There are 8 hidden switches. A switch that is on adds its own fixed numbers to the row, and there is some noise. The rows also spread widely along 11 directions, which tell nothing about the answers.
Some rows, each with its switches (1 for on, 0 for off) after it:
[-21 -13   3  -9   0  18 -12  21  -9 -10  14  -8   0   6   5  -8  -5   1
 -33   5  -4 -26  19  -9 -19 -14 -16   9   7 -12 -35  19 -30  -7] | 0 0 0 1 0 0 0 0
[ -1  17  13  -5   1  30  13  20  22  17  -7  -4  -5   1 -15 -20 -18  -7
   0   7 -17   8   8 -14  27 -16  -1   7  17  35  -2  -7  -4  27] | 1 1 0 0 0 1 0 0
[ -6   0   3 -15   2  12 -12  35  -5   8 -15   3 -22 -20  12   5  -5  -9
  -4  11  -6  -9  22 -14  -5 -15 -29  -6  12  15 -13  14  -6  34] | 1 0 1 0 0 0 0 1
[  5  21  -4 -13 -13  -9  -8   3  13  -4 -22  25  -8 -12   1  35 -11  33
   6 -35  13   0   3  -5  -4  -8  -4  -8 -12 -20   8  17   2   1] | 0 1 0 0 1 1 0 0
[-13  -2   6  14  -9   0  -1  -9 -27   8  11  -4  24   9  41 -14   7  -6
 -12  16 -31  19 -11 -24   5   2   8  10  -6   5  -2   5  -1 -24] | 1 0 0 0 0 0 0 0
[ -1  15  -3   5   0   6  12  17   6  -4 -11  18   1  -5   3 -11  -3  13
  -5  22  -6  27  11 -31  -4  -6  11  11   8  20  -7 -15  -7 -19] | 0 1 0 0 1 1 1 0
[ -7  27  -3  13 -16   0  20 -10  16  -1 -14   5   4  -6 -19  -4  17 -16
   5  -3 -15  28   6  27 -14  19   9   5  -4 -11  15 -26  18 -13] | 0 0 0 0 0 1 1 0
[  1  12 -12  -7   1   5   8  42  12 -21 -15   0  -6 -27  -1  -4 -28   6
  -5  -1  -7   2  32 -25  -2  -3 -17   3   9  20 -20  16 -28  12] | 1 1 1 0 1 1 0 0
[ 12  -4  13   4  -1   0  19 -19   9 -18  12   5  24   5   7 -12 -40  25
 -13 -25  -1   5 -15 -11  27  13  10   9 -10  -9  10  11 -19 -32] | 0 0 1 0 0 0 0 0
[-23  13  23 -17  19   7 -13  26   6  -6  14   0  -2  21 -23   7   9 -18
 -56  -9 -41  -6   3   9   3   6 -24 -24  -6 -25 -19  12  -7   6] | 1 0 1 0 1 1 0 0
[  7 -25   0  -2  -6   5  15 -10   5  -4  25 -15  28 -14  13 -27 -34  -2
  -1  -2  -6   0  -4   6   5   4   9  22   5  14  -9   9 -26 -18] | 0 1 0 1 1 0 1 0
[-11  15  14 -23  19  13  -8  41  16   8  -1   6 -16   8 -26   6  -2 -14
 -26   5 -26   1  12  -4   9  -6 -21 -21  10  17 -14   6  -5  31] | 1 1 1 0 1 1 0 0
[  8 -15   6 -11  -6  18   5  -9  16  -5  20 -21  38 -13  14 -39 -27   5
 -10   2 -16   2  10 -17  35 -14  -3   9 -11  -8 -12   4 -22  -1] | 1 0 0 0 1 1 1 0
[ 17  -1 -17 -10   6 -19 -12   2   2 -11  -4  12  18 -12  29  -5  -3  25
   6  16  -4  37   5 -42  16   6  -5 -22 -21  10   8   5   2  -8] | 0 0 1 0 1 1 0 0
[  2  -2  -2  -6  -1   0  14 -10  15  -2   9   3  30   3   8 -15  -5  16
  -4  18  -7  32   7 -13  12   4  10  -2 -13   0  -3 -12 -11 -29] | 0 1 1 0 1 1 1 0
[ -6  41   3  15 -19  21   6  23   2  -1 -43   9 -16 -25  18   3  -5  13
  -7 -10 -11   6   8 -39   4 -18  -7  21  16   0   0   6  -2   9] | 0 0 0 0 0 0 0 0
[ -1  -4  29 -17  40  -6 -28  32 -10   5  10   9 -10  33   5   0  -1  -7
 -48  15 -33   9 -17 -19  24   4 -15 -32   8  21  -1   5   9  10] | 1 1 1 0 0 0 0 0
[-12 -11  40 -13  18  27  -4  19   0  36  17  -7 -13  17  -6 -19  -6 -21
 -24  20 -21 -14 -15   1  12 -19  -5   4  26  27  -8  -2   1  18] | 1 1 0 1 1 0 0 0
[  0 -14  -2 -23   4  16 -10  10   7  12  12   0   6  -9  10 -12  -6   7
   2  19   2  -3  13 -19   5 -16 -19  -4   0  11 -14  12 -14  10] | 0 0 1 1 1 1 0 0
[  3 -13  -6  -5  12 -11  -4  20  -6  -4   0   4  -8 -10  13 -12 -14   1
   6  22   3   8  14 -14 -14  -1  -3  -1   8  26  -7  -2  -8  -5] | 1 1 0 0 1 1 0 0
[ -2  24  -4 -11  -1   2  -6  26  11  -2 -25   8  -5  -6   5  10   0  11
  -7   0 -11  15  19 -22   8  -7 -12 -14  -3   2  -1   5   1  14] | 1 1 1 0 0 1 0 0
[-11   8  -9 -11  -9   1  -1  12   5  15  -5 -12   5 -14   5   7  15 -17
   0  10 -21  18  10  11 -13   4 -13 -12   0   4  -6   6   2  14] | 0 1 1 1 1 0 0 0
[  3  12 -10 -13 -21  12  -1 -12  12  15 -15  14  12 -10  21   7   3  33
  29   8  16  16  16 -31  15 -21  -6  -3 -15  -2   5   3   1   4] | 0 0 1 0 0 1 0 0
[ -7   4  21 -10 -15  17  -9 -23  -2  36   7   6  18   6  27   3   5  12
   7  -1 -12   0 -16 -18  25 -26  -1   1 -13 -12   9   9  10   2] | 1 0 0 0 1 1 0 0

New rows. What belongs after each?
[  8 -20   0 -14  10  14  -4  15  11  -6  -6 -11  21  -2  30 -40 -11  34
 -13  54  16  21  30 -54  23 -26  -5   0   1   8 -21 -17 -25 -15] | 0 1 1 0 0 0 1 0
[ -7   0 -12  -1 -10 -16   0   2 -13 -16  29  26   8   1 -12  30 -14 -12
  -1 -32 -20  -7  -7  19 -23  25   3   6  -4  14 -10  31 -14  -7] | 0 0 0 0 1 0 1 0
[ -1  14   6 -11  17  -4 -10  45  12 -21 -25   6 -13 -12  -3   1  -6  10
 -40   8  -9   8  19 -21  -2  -3 -19 -13   8  -9 -17  -1 -10   3] | 0 1 1 0 1 0 1 0
[ 13   5  21  -1  35  -7  17  21  22 -18  -2  13 -12  11 -27 -22 -26   8
 -31   8  -6  24  -8  -8  13  21   6 -11  11  17   9 -21  -3 -25] | 0 1 1 0 1 1 0 0
[-25   9  15  -6   3   9  36 -11  15  22  30   3  19  34 -37  -5  16 -30
 -18  15 -42  39  -4  35  -1  26  22 -10 -11   7  -1 -21   6 -21] | 1 1 1 0 1 1 0 1
[ -6  -1   8 -12  22  -5 -34  28 -21  -8  14  10  -9  18  16   7  -6  -3
 -43  -2 -31  -3 -13 -21   3   1 -17 -15   8  12 -17  21 -12  -1] | 0 1 0 0 0 1 0 0
[ 12  12  -4 -14   2   4   3  17  32  -7 -23 -26  18 -23   6 -22  -9  10
 -21   3 -18  32  13 -17  28  -1 -10 -17  -8 -11   3  -5  -1  15] | 0 1 1 1 1 0 0 0
[  7  21  -4 -14 -14   4  -1  -7  25  -5 -11  -2  34  -8  13   5  -4  32
 -13 -17 -17  29   4 -33  40  -7  -4 -19 -30 -29   5  14  -2   7] | 0 0 1 0 1 0 0 0
[ 23 -13  16 -10  23  11   9   9  14   1   3  -4   7 -14  22 -38 -41  16
 -19  14 -11  24 -12 -39  42  -4  -1   1   8  27   2  -3 -16  -9] | 0 1 1 0 1 1 0 1
[-11  -3  22   0  -5  32  -2   5  -9  24  -3   5 -13   1  19 -11 -10  12
   0  19  11 -20   1 -29   4 -34  -7  23  22  12 -14   3 -13   0] | 0 0 0 0 0 0 0 0
[-14  15  17  -3  20   0  -6  22   3   4 -10 -12  -8   3   2  -9  16 -21
 -46  18 -38  25  -5   1  -2  10 -18 -18   8 -14  -6 -14   6  -9] | 0 1 1 0 1 1 0 0
[ 11   5   3   0  -7   2   9  -7  22 -21 -11 -11  16 -22   7 -20 -27  22
 -13 -20   3   7   7 -11  15  -1  -2   6 -12 -34   3   1 -13 -18] | 0 0 0 0 1 1 0 0
[ -6  -6  29   1   0  -2   3 -13   1  20 -15 -13  -7 -13  21   0  -4   1
 -12   2   7  -4 -14  23 -10  -3 -13   3   6 -36   8  -9   6 -22] | 0 1 1 0 1 0 0 0
[  3  -2   6 -15   0   7   7  -1  21  10   7  -1  17  -2  -5  -4 -12   6
  -1   7  -6  16   4   0  19  -3  -1  -5  -3   6  -3  -2  -7   4] | 0 1 1 0 1 0 1 0
[ -9  10  -9   8 -11 -18   8  -6 -10  14 -18  12  -9 -19  18  19  13  -7
  26  11   3  23   0  16 -38  15  -4   1   0   2  10  -7  13 -22] | 0 1 1 0 1 1 0 0
[-14   9  11  14 -10  24  24   9  -8   5   4   3   2  -9  12 -15 -17 -16
 -14   3 -23  -3  -4  -4 -12   4  -1  38  27  21 -15   4 -24 -27] | 0 1 1 1 0 1 1 0
[ 11   1 -19  10 -12 -19  10  -1   9 -24 -17  -7 -16 -41  -9   1 -25 -15
  25 -32  16  -7  13  43 -32  27 -14   9   3 -10  14   2  -1  -3] | 0 0 0 0 0 1 0 0
[-14  -5   2  15 -13   2  -5   4 -35  -6  -3  -1   8 -21  54  -3  -5  -2
 -15  12 -12  -9   2 -23 -22  -3 -17  26  11 -10 -20  18 -24 -32] | 0 0 1 0 0 0 1 0
[  9 -22  16 -19  17 -11 -19  -8   9   0   2  -4   1   4  12 -13  -9  24
 -18   9  20   2  -3   1   5  -9  -7 -18 -11 -29   4 -11   1 -20] | 0 1 0 0 1 1 0 0
[ -3  -2  26  -2  17  24   7  27   7 -15  -2   5 -20   4 -10 -24 -29  10
 -46   0  -2 -13   4 -22   9 -11  -4  13  19   0 -16  -3 -24  -9] | 0 0 0 0 0 0 0 1
[ -1   8   8  -2  15 -12   3   3   0   6   9  12   6  13   1   1   1  -6
 -17   8 -29  34 -19  -3   6  21   2 -15  -2  16   7  -4   6 -18] | 0 1 1 0 1 1 0 0
[  5   8  23 -19   4  38  24   2  41  12  11   3  22  18 -21 -18 -35  36
 -15   0  -2  11   2 -35  57 -24  11   3   0  14  -8   2 -25   4] | 0 1 1 0 1 0 0 0
[ 17 -14  -9 -20   9  -5 -15   2   8   1  10  19   3  10   1  -9  -3  21
  15  15  17  13   7 -19   9  -5   3 -16 -11  24   9  -2   6   2] | 0 0 0 1 0 1 0 0
[ -5   2   9  14   0 -15   8  -4 -16  -4 -14  12  -4 -10  24  -2  10  -8
 -17  13 -10  24  -8   7 -23  22   0   3  -1 -16  11 -16  12 -38] | 0 0 1 0 0 0 1 1
[-15  17  22  -9   1   2  -5  22   9  11 -26   6 -30  -3 -18  21   5  -3
 -14 -11   3 -15   8  21 -20 -12 -12  -8   8 -22   1  -4  13  15] | 1 1 0 0 1 0 0 0
[  3  -3  17   9  -4   2  14 -20  -2   6   6   2   7  -2  12  -5 -22   1
   1 -14  -5   1 -21   9   9  12   0  12   3  -1  13   5  -3 -22] | 0 0 1 0 0 0 0 0
[  4  -5  -6   6 -23  21  35  -7  10  18 -12 -10   6 -44  21 -24 -17  -2
  30  15   7  15  11  -7  -4  -5   1  28   9  17   3  -3 -10  -3] | 0 0 1 1 1 0 0 1
[  7   5  17   1 -14   9   5 -13   5   0  -8  -1  14 -25  26  -6 -21  11
 -21 -28 -16   3 -17 -10  22  -6   1  14  -6 -28   7   9  -3  -9] | 0 0 0 0 1 0 1 1
[  1  10  13  -2   5   5  14   9  14  -3  -4   7   1  -6  -7 -11 -16   3
  -8  -2  -9   9   5 -10  12   4  -3   0  -1   1   4  -1  -3  -6] | 1 0 1 0 1 1 0 0
[-19  33   1   4  -7  14  25  18  16  13 -17   4  -7  -5 -21   1  18 -18
  -7  11 -26  29   9   9 -18  10   1   4  11  10  -1 -15   8  -5] | 0 1 1 1 1 1 0 0
[ 11 -28  15 -24  13  15   3   3  11  -6  41   8  13   9  -8 -21 -45  10
 -22 -20  -8 -17  -6 -12  28  -5   4   4  -6  16  -9  24 -26   0] | 1 0 0 1 1 1 0 1
[  4   2  13  13  17  -2  11  17   6 -18 -11   0 -12 -16  -7 -33  -9 -10
 -25  17  -7  13   4   0 -13  13  -3   9  15  -3   1 -27   0 -26] | 0 0 0 0 1 1 1 0
[ -2   0 -16 -10  -2  -4 -17  18  -9  -6 -12  -3  -1 -24  33  -4  11  -8
 -16  11 -19  19  13 -14 -12   5 -23 -12  -6  -5  -5   9   0   2] | 0 0 1 1 0 1 0 1
[ 10  13   7  -9  17  -9 -15   7  -7   5  21  39   1  24  -3  16  -7   6
 -10 -13 -32  22 -33 -28  25  12   7 -17  -5  37  13  17  12   3] | 0 0 0 0 1 1 0 0
[  5  17 -27   8  -6   2  32  21  31 -45 -10   4  20  -7 -30 -27 -12  15
  -6  11  -1  37  43 -19  -2  16  20   7  -9  13 -12 -21 -20 -16] | 0 0 0 0 0 0 1 0
[-13   1  24 -13   6  18   5  12  11  12   7  14 -14  10 -25   8  -4   1
 -16  -3   3 -18   0   9 -10  -6 -10   1  10  -4  -9   6  -8  -1] | 0 0 1 1 1 0 0 0
[ -3  11   3   4 -12  15   7   8  -2   1   3  -5  13 -16  19  -2 -26  -9
 -11 -15 -31   1  -6 -11  16   1  -9  20  16  18 -12  22 -24   4] | 0 1 1 0 0 0 1 0
[ 26  -8   3  -2   8   7  17   7  13  -8  14  20   5   1  -8 -19 -50  17
  14  -4   6   8  -8 -23  30   1  19  18  16  62   7   2 -17   1] | 0 1 0 0 0 0 1 0
[-11  14  32   1  23   8  -5  23  -2   4  -4  10 -20  16  -5  -8  -1  -2
 -48   8 -23   5 -15 -13   1  -3  -4  -1  18  -3  -6  -9   0 -18] | 0 1 0 0 1 1 0 0
[  4  -4  -8 -25  16 -15 -29  31  11 -13 -13  -1 -17   2  -9   9   4   9
 -16   8   8   5  24   2  -8  -3 -19 -34  -5  -5  -7  -3   2  22] | 0 1 0 0 0 0 0 0
[ -2  25  -6  -5  -6   7   6  13  18 -10 -10   5  12 -17  -5  -2   1   0
 -12  -3 -23  23  14 -12   7   6 -10  -5  -8  -9  -6   1  -5   2] | 0 0 1 0 1 1 1 0
[  4  -3  12 -11  11  10  -2   7   4  -1  28   8   4  18  -9  -8 -30  -4
 -22 -21 -26  -5 -21  -1  19   7   4   4  10  29  -3  18 -15   0] | 0 1 0 1 0 1 0 0
[ 20 -21 -15 -10  -6 -10  -6  -7  -3  -5   5  12  10  -6  28   1 -33  39
  27   0  29   3   5 -28   9 -10   7   4  -6  24   1  16 -17  -8] | 0 1 0 0 0 0 0 0
[  3  -2  12  -4   4  15  17  14   8   3   6   9  -1  -7  -4 -10 -30   7
   6   4  -1  -5   6 -20  12  -6  -2  11  11  28  -5  11 -17   4] | 1 0 1 0 1 0 0 0
[ -4  -4   0  -2  24 -20  -1  22  -2 -26   9  14 -13   3 -19   0  -6  -9
 -24   4  -6   6   6  11 -28  28 -12 -13   1   0  -8   0  -9 -24] | 0 0 1 0 1 1 0 0
[ -7  16  -7  -5 -10   3 -13   0  -1   3  -3   7  11  -1   8   4  20  -6
  -7   3 -23  18   6  -5   1   0  -7  -8 -10  -7  -2  -1   8   4] | 0 0 0 0 0 1 1 0
[  4 -12  -9 -15  20  -3 -32  33 -12   4   5  -9   1 -13  30 -22   7 -18
 -16  43 -30  21   8 -29   4  -7 -23 -14  12  35 -20   0  -5  20] | 0 1 0 0 1 1 1 0
[ -2  -4  24  -4  11  -3   6  15   0  -3  -6  11 -21 -14  -1   9 -24  -6
 -29 -13  -2 -13  -9  19 -15   8 -10   8  16 -11  -5   3 -10 -16] | 0 1 1 0 1 0 1 1
[  5 -10  29 -22  38  -5 -11  17  21  -4  12  -4   1  26 -21 -15 -10   4
 -49  12 -14  15 -10   1  26   9  -9 -34  -2  -6  -1 -11   0  -3] | 0 1 1 0 1 0 0 0
[  1   8  19  -4  -5  10   0 -13  25  -3 -20 -25  17  -7   9 -28  -1  10
 -25  -7  -5  10   9   3  25 -10  -6 -11 -20 -56  13 -20  11  -8] | 1 0 0 0 0 1 0 0
[-12  28  24  -3 -14  28  26   2  37   5 -25  -1   1 -12 -22  -2  -9  12
 -19 -13   2   1  13  11   5 -14  -4  14   3 -40  -5 -15 -10 -13] | 0 1 1 0 1 1 1 0
[ -4  -1  10 -11   8  -5 -13   8  -9   9   4  23 -13   2   7  15   4   2
  -8   1  -2  -5 -10  -2 -15   2 -14  -8   1   1   2  12   6  -9] | 0 0 1 1 1 1 0 0
[ -8 -12   0 -14   0   8  -5  -3 -13  27  38  14  15  19   8  -5   8 -13
  13  21 -24   9 -10 -13   4  -4   6  -2  -4  43  -5  12   2   6] | 1 0 0 1 1 1 0 0
[ -5  24   6 -19 -14  11   5  -7  31  30 -33   5   0  -9  -7  12  32  13
   8  11   2  36  12   3  13 -13  -5 -27 -22 -31  18 -23  33  20] | 0 0 1 0 1 0 0 1
[-14  -4   2 -26   7  22 -17  26  18  14   0 -28  10   3   2 -24  19  -4
 -33  35 -19  13  24 -15   9 -24 -16 -19   0  -8 -27  -7  -8  23] | 0 1 0 1 1 0 0 0
[  4 -25  10 -31  19   7 -37  25   7   3   0 -16   0  -7  19 -17  -4  13
 -27  29   7 -10  18 -21  13 -32 -27 -18   4 -11 -24   0 -15  21] | 0 1 0 0 1 0 1 0
[  2  13  15  14 -18  -9  10 -12  -4   2 -33  -7   4 -32  39  -3  -7  -3
  -6 -19  -8   5 -10  14 -10   9  -5  17   0 -36  23  -5  13 -30] | 1 1 1 1 0 1 1 0
[ 10 -18  12 -12   3   3 -13 -13  -8   4  26   5  25   7  38  -9 -35  29
 -14  -8  -8  -1 -23 -37  32 -15   3   5  -6   6  -6  26 -23 -21] | 0 1 0 0 1 1 0 0
[ -2  -9   1   4 -16  -6  16 -31   2  12  -1 -18  15 -24  26 -12  -6  -8
   6  -3  -7  22 -10  27 -10  11   6   9  -9 -25  11 -12   3 -29] | 0 1 0 0 1 1 0 1
[  4   7   3 -13  10   9  -1  29  14 -19   7   5  23   5   4 -24 -18  16
 -38   4 -28  17  11 -44  27 -10   8   0  -5  12 -15   8 -19  -4] | 1 1 0 1 1 1 1 0
[ -7   7 -33 -13 -13  -1  -8   9   9 -16   6 -10  40  -6  13 -14  25  -5
 -13  21 -32  41  32 -16   1  10  -9 -18 -25  -7 -16   2  -8  -1] | 0 0 1 1 0 1 1 0
[ -4 -14   5 -11   2  -5  -9   8  -5 -10  10  -6   7 -10  14   0 -15  -5
 -34 -10 -16  -4   1   9  -8   3  -8   1  -1 -19 -18  13 -20 -10] | 0 1 0 0 1 0 1 1
[ -4 -21  31 -18   1  21 -15 -11   1  31  21  -4  -2  -2   4  -4 -10 -10
  -2  -1   1 -30 -17  18  12 -23 -18   5  11  -6  -5   8  -3  18] | 0 0 0 0 1 0 1 0
[-13  13  15   3 -10  12  24  -2   9   3   8   2   6  -1 -12  14 -28  -2
 -15 -31 -18  -6 -10  14   0   8   1  16   9  -5  -9  20 -23 -13] | 0 1 1 0 1 0 0 0
[ -1   5  10 -21  -6  27  -2  24  25  14 -26  -6  -9 -23   5 -14  -1  14
 -16  14   7   2  22 -16   7 -35  -9   4   9 -12 -12 -11  -4  22] | 0 1 0 1 1 0 1 1
[  4 -13  28  -1   6   6  16 -12  13   4   2  -1   1 -10   3 -18 -28  10
  -8   2  17  -8  -6  14  -1  -2  -3  17   9 -18   1 -12 -13 -35] | 0 1 1 0 1 1 1 0
[  1   1  24   4  13  16  28   3  22 -30  21   1  15  17 -31 -32 -33  -1
 -56 -19 -24   8  -7   5  24  19  19  12   0 -11  -7 -11 -23 -30] | 0 0 0 0 0 0 1 1
[  1 -31   4 -26  -4  11  -2  -6  23  13   1 -34   4 -25   5 -19 -16  -1
   0   8  18  -8  20  27   1 -17 -17  -6  -3 -25 -12  -6 -14  15] | 0 1 0 0 1 0 0 1
[ -9  -7  15  -8  -6  11  -1 -17   1  39   4 -18  13  -5  25  -6   8 -10
   5  21 -13  14 -11   8   9 -10 -10  -4   2  -5   1  -4   5   1] | 0 1 1 0 1 0 0 0
[ 11   5  15  -1  10 -10   8   5   3   7 -11  12  -8  -9  11  -1 -21   7
   4  -2  -3  13 -12  -9   9   7   1  -1   5  17  18  -2   8 -10] | 1 1 1 0 1 1 0 0
[-18  22   9   4 -24   9  27   6   9   5 -17   7   2 -15  -7  17  -3  -3
  -3 -17  -6  -5  12  19 -24   1   5  20   3 -19  -3   5  -5 -14] | 1 1 1 1 1 0 1 0
[ 13 -11  -1 -27  -1  -8 -31   2   4   2  -4  12   6 -12  29  11 -12  34
   2  -1  18  -4   7 -23  11 -25 -13 -13 -11 -13  -4  13  -6   6] | 0 1 0 0 1 1 1 0
[ -6 -23  15 -25  18  17 -18  14  -2  18  36  13 -15  28 -24   1  -8  -9
  -3  13   3 -24   0   5   4 -13 -14  -9  14  36 -17  11 -12  24] | 0 0 0 0 0 0 0 0
